There are 10 hidden switches. A switch that is on adds its own fixed numbers to the row, and there is some noise. The rows also spread widely along 13 directions, which tell nothing about the answers.
In the rows, 128 means zero.
Some rows, each with its switches (1 for on, 0 for off) after it:
[119 120 108  88  76 140 181 130 125  39 107 140 121 170 121  75  82 164
 117 131 103 135  59  76 157]
1 1 0 0 0 0 1 0 0 1
[139 100 176 123  88 143 138 110 142 148 157  75 190  75  53  84 120 142
 136 102 115 137 102 119 127]
1 1 1 1 1 0 0 1 1 0
[ 76  63  52 137  97 135 121  80 114  77 120 102 180  95 126 122 106 187
 119 186 100 100 126  99 146]
1 1 1 0 0 1 0 0 1 1
[119  66 166 126 130 199 128  92  91  67 143 119 134  48 149 113 135 153
 110 140 106 157  96  98 137]
1 0 0 1 0 1 0 1 1 1
[139 132 108 127  53  94 134  68 117  55 104  97 189 113 103 176 105 157
 118 107  85 140 123 140 149]
0 1 0 0 0 0 1 0 1 0
[152 138 168 122 103 156 177 127 124  72 114 125 117 157 134  82  81 128
 112 108 137 141  55  64 168]
1 0 0 0 0 1 0 1 1 0
[114 133 156 137 176 143 140 136 148  79 154  97 178 177 126 109  80 165
 111 117 128  42  64 122 130]
0 0 0 1 1 0 0 0 0 0
[167  91 118 114 170 194 182 152 135  84 103 114 187 107 127 119  82 192
  76 117 130 150  67  96 158]
1 1 0 0 0 0 1 0 0 0
[155 124 132 107 129 143 178 165 134 139  88 107 152 134 154 126  73 150
 101 105 119 127 110  97 134]
0 1 0 1 0 1 0 0 1 0
[ 57  98 118 148 137 165 106 104  78 105 132 143 169  63 135 140 135 149
  77 183 127 136 170 119 160]
1 0 1 1 0 0 1 0 0 1
[115 145 129 135  78 133 157 100 122  53 168 166 138 161 137 101 111  82
 129 114  91  78 108 148  94]
1 0 1 0 0 0 0 0 1 0
[136 100 135 174  98 194 168 111 100 157 149 113 123 116 142 128  85 105
  85 176 154 160 130  58 141]
1 0 0 0 0 0 1 0 0 0
[135  93 116 119  95 161 181 134 131  84 149 124 129 159 140  78  85 130
 145 119  81  88  79 105  75]
1 1 1 0 0 1 0 0 0 1
[102 117 124 117  96 145 165 135 127 137 125 123 110 164 177 119  96 128
 135 131  98  90 130  97  57]
0 1 0 1 0 0 0 0 1 0
[152 104 103 151 108 136 131 178 101 106 129 136 109 151 107  56  86 123
 158 125 138 116 143  93 126]
1 1 1 0 0 1 0 0 1 1
[173 167 151 222 122 157 152  86 118 123 159 105 211  95  26 119 114 123
 100 110 152 149 134 133 136]
1 0 1 0 0 0 0 1 1 0
[137 122 184 108 109 157 132 120 119  73 154 130 142  92  82  70 117 142
 122 119 117 139  85 118 178]
0 0 0 0 1 0 0 1 0 0
[128 113 128 132 132 138 140 143 128 130 162  90 203  89  97 113  76 161
 121 115  87  85 149 155 130]
1 0 0 0 0 1 0 1 0 0
[115 168  94 170 131 120 142 152 126  94 113 160 148 164  83  66 112 132
 141 128 142 103 154 119 121]
1 0 0 1 0 1 0 0 1 0
[151 132 132 127 117 130 183 158 143 116 118  99 178 157 110  99  63 145
 123  87  97  85  87 121 104]
1 1 1 0 1 1 0 0 1 1
[158 141 138 143 120 138 138 118 111  85 130 132 178  87  95 124 111 118
  99 109 128 147 124 144 183]
1 0 0 0 0 1 0 0 0 0
[123 159 133 120  93 114 149 131 117  83  82 158 110 167 145 129 133 114
 154  80  92 129 144 139  69]
0 1 1 0 0 0 0 0 0 0
[ 59 164 148 136 101 109 125 113 117 151  82 121 114 152 139 129 151 127
 144 119 122 120 157 106  72]
0 1 0 1 0 0 0 1 0 1
[100  79 131 120 133 151  82 126  81  50 147 123 139  78 123 112 121 185
 142 120  95 115 160 135 128]
1 1 0 1 0 0 0 1 0 0
[111  71  87 120 135 147 138 164 134 163 135  99 169  87 109  84  97 157
 122 168 126 115 141 108 153]
1 0 0 1 0 1 0 0 0 1
[135 106 135 112 120 174 154 126 130 102 127 162 146  82 132  73 130 100
  92 135 146 147  87 105 163]
1 1 0 0 0 1 0 1 1 0
[152 106  76 154 141 138 147 190 141 126 136 155 129 149 119  82 103  77
 126 137 164 112 145 133 132]
1 0 0 1 1 0 0 0 0 0

New rows, each followed by its switches (1 for on, 0 for off):
[158 124 122 149 126 158 175 117 137 136 162  97 208 112 117 131  67 137
  86 127 105  78 105 135 120]
0 1 0 0 0 1 0 0 1 0
[133 114 250  93 130 200 137 148  86 131 154 137 116  69 134  89 117 128
 100 100 109 153 108 104 136]
0 1 1 1 1 0 0 0 0 0
[188  69 114 122 108 175 159 131 116  72 119 147 141  77 128  99 121 112
 113 113 124 175 102 115 142]
1 1 1 1 0 1 0 0 1 0
[ 95 107 133  81 101 123 144 178 133 121 137 116 127 159 128  58  84 150
 155 110  94  79 111 113 112]
1 1 1 0 0 0 0 1 0 1
[176  71  96 117  67 161 177 117 135  97 105 122 113 109 141  98 105 106
 126 132 129 180  86  74 140]
1 1 0 0 0 1 0 1 1 0
[105 138 108 163 138 162 162 129 118 150 102 150 157 101 150 132 117 109
  93 144 132 128 166 119 105]
1 0 0 0 0 1 0 1 1 0
[127 142 139 132  99 140 163 130 127 113  92 132 120 142 119 110 118 123
 132 114 123 158 122  99 119]
1 0 0 0 1 0 0 0 0 0
[103  87 178  90  87 143 138  95 136 107 144 100 155 102 156 128 122 108
 111 118 107 118  73 113 140]
1 0 1 1 1 0 0 0 1 0
[150 158 167 142 110 150 170 183  90 147 104 128 100 132 124  99  77 123
 135  91 108 157 166 100 109]
1 0 0 0 0 1 0 1 0 1
[178 141 146 146 115 122 160 153 139  81 131 133 130 173 135 111  97  82
 151  72 108  90 106 149  77]
0 0 0 1 1 1 0 0 1 0
[161 104 117 129 102 147 170 141 130 122 154 110 138 149 156 125  60 103
  90 143 139 107  96  96 166]
0 0 0 1 0 0 0 0 1 0
[110  61 123 130 126 162 110 143 116 159 132 107 133 100 133  84 120 137
 122 164 169 138 130  67 154]
1 1 1 1 0 0 0 0 1 0
[123 109 103 142 155 125 112 173 134 157 113 122 147 131 136 110 122 127
 136 135 157 106 162 126 120]
0 0 0 1 0 0 0 0 1 0
[178  74 133 141 111 144 114 143  99 109 132 100 135 105 138 139  84  95
  91 124 175 157 113  95 215]
1 1 1 0 1 0 0 0 0 0
[170 121 123 210 127 148 141 124 107 131 140 110 143 152 133 145  94  69
 108 116 169 117 138 108 113]
1 1 1 1 0 1 0 0 0 0
[115 127 134 162  97  97  79 126  92  69 148 128 136 133  94 116 120 105
 154 110 128 108 174 151 145]
1 0 1 1 1 0 0 0 0 0
[134  62  67 136 149 134 120 168 162 130 155 113 176 131 114  75 103 109
 124 157 174  86 111 127 172]
1 0 1 0 0 0 0 1 0 0
[158 107 121 162 114 122 113 128 120 118  93  86 124 148 117 121 121 125
 142 116 184 160 102  74 155]
1 1 0 0 0 0 0 0 1 1
[ 79 174 132 149 124 123 162 117 164 166 134 120 196 153  83  96 121 117
 101 132 141  80 111 127 106]
1 1 0 1 1 0 0 0 0 0
[ 82  84  88 138 152 144 110  99 122  75  74 124 156 106 145 147 163 177
 132 143 127 145 140 113 112]
1 0 1 1 0 0 0 0 0 0
[133 109  83 124 118 104 129 203 132 148 139 119 136 173 139  76  52 100
 127 137 158  69 141 108 173]
1 1 0 0 0 1 0 0 0 0
[117 133 150 133  77 157 157 114  98  76 159 180 128 124 147 115 128  76
 126  98  74 111 147 156  45]
1 1 1 1 0 0 1 0 1 0
[211 118  95 176 101 148 150 165  97 123 124 111 127 122  63  89  70 146
 121 137 164 177 143  80 184]
0 1 0 0 0 0 0 0 1 1
[107 121 135 138 184 178 144 164  95 109 127 137 186 106 129 118  88 176
  73 130 123 106 133 125 137]
1 1 1 0 0 0 1 0 0 1
[149 152 146 133 137 122 138 175 130 116 166 123 172 151 109 101  74 107
 117  76 126  66 125 163 130]
1 1 0 0 0 0 0 1 0 0
[103 175 179 130 129 125 123 141 111 129 139 140 155 132 125 113 104 103
  85 114 147  91 128 130 161]
0 1 0 1 1 0 0 0 1 0
[134 115 135 139 155 194 156 131 116 130 146 124 182  76  86  75  91 181
  81 167 136 127 109  91 178]
0 1 0 0 0 1 0 0 0 0
[114 109  92 197 116 160 119  96  78  73 134 148 140  98 125 140 129 117
 125 157 114 134 175 132  98]
1 0 0 0 0 1 1 0 0 1
[116 140 124 111  52 140 175  77 125 100 136 123 170  87  81 115 112 149
 107 137  80 158 119 120 155]
1 0 0 0 0 0 0 0 0 0
[105 177 137 141 153 157 157 132 108 104  91 150 187  85  61  86 114 186
  80 124 130 155 144 111 172]
1 1 0 1 0 1 0 1 0 0
[140 110 120  90 121 150 147 164 105  81 131 175 127 100 167 107  98 100
  93 122 105 116 133 146 158]
0 1 0 1 0 1 0 0 0 0
[103  78 131  52 119 146 135 184 133 106 125 146 131 103 114  38 124 167
 157 127  82 110 109 129 121]
0 1 1 0 1 0 0 0 0 1
[137 127 179 105  75 142 154 106 111 102 137 110 170  75  96 110 113 139
 114 113  82 150 104 127 149]
0 0 0 1 0 1 1 0 1 1
[151  85 139 111 167 171 159 170 159  75 154 125 149 153 143  67  88 133
 123 109 135  77  44 116 128]
1 0 0 0 1 0 0 1 1 0
[100 135 180 112 158 172 139 170 121 115 141 157 111 158 154  58 119 128
 132 103 133  87 100 101  83]
1 1 0 1 0 0 0 0 1 0
[109  96 108 179 136 179 140 101 103 114  94 126 134 104 130 109 138 149
 120 170 150 161 128  65 119]
1 0 1 0 0 1 0 0 1 1
[143 124 174  91 132 155 148 175 118 112 155 137 148 107 134  90  92 127
 112  90 105 112 113 140 142]
1 0 0 1 0 0 0 0 1 0
[129 149 114 171 136 140 129  62 131  19  88 135 162 141  79 121 164 159
 118 114 160 159  75 104 145]
1 1 0 1 0 0 0 0 0 0
[158 163 171 146 133 146 159 101 132  79 125 122 196 108  93 139 117 126
  90  82 125 135  82 147 146]
1 0 0 0 1 0 0 0 1 0
[ 86  76 102 110 120 128 110 164 126 174 155  94 161 104 119  70  91 138
 119 175 145  84 136  97 177]
1 1 0 1 0 1 0 0 0 1
[111 150 132 157 104 138 153 125  88 125 100 123 129 138 162 156  73 136
 108 127  99 106 173 104  98]
0 1 0 0 1 1 0 0 1 0
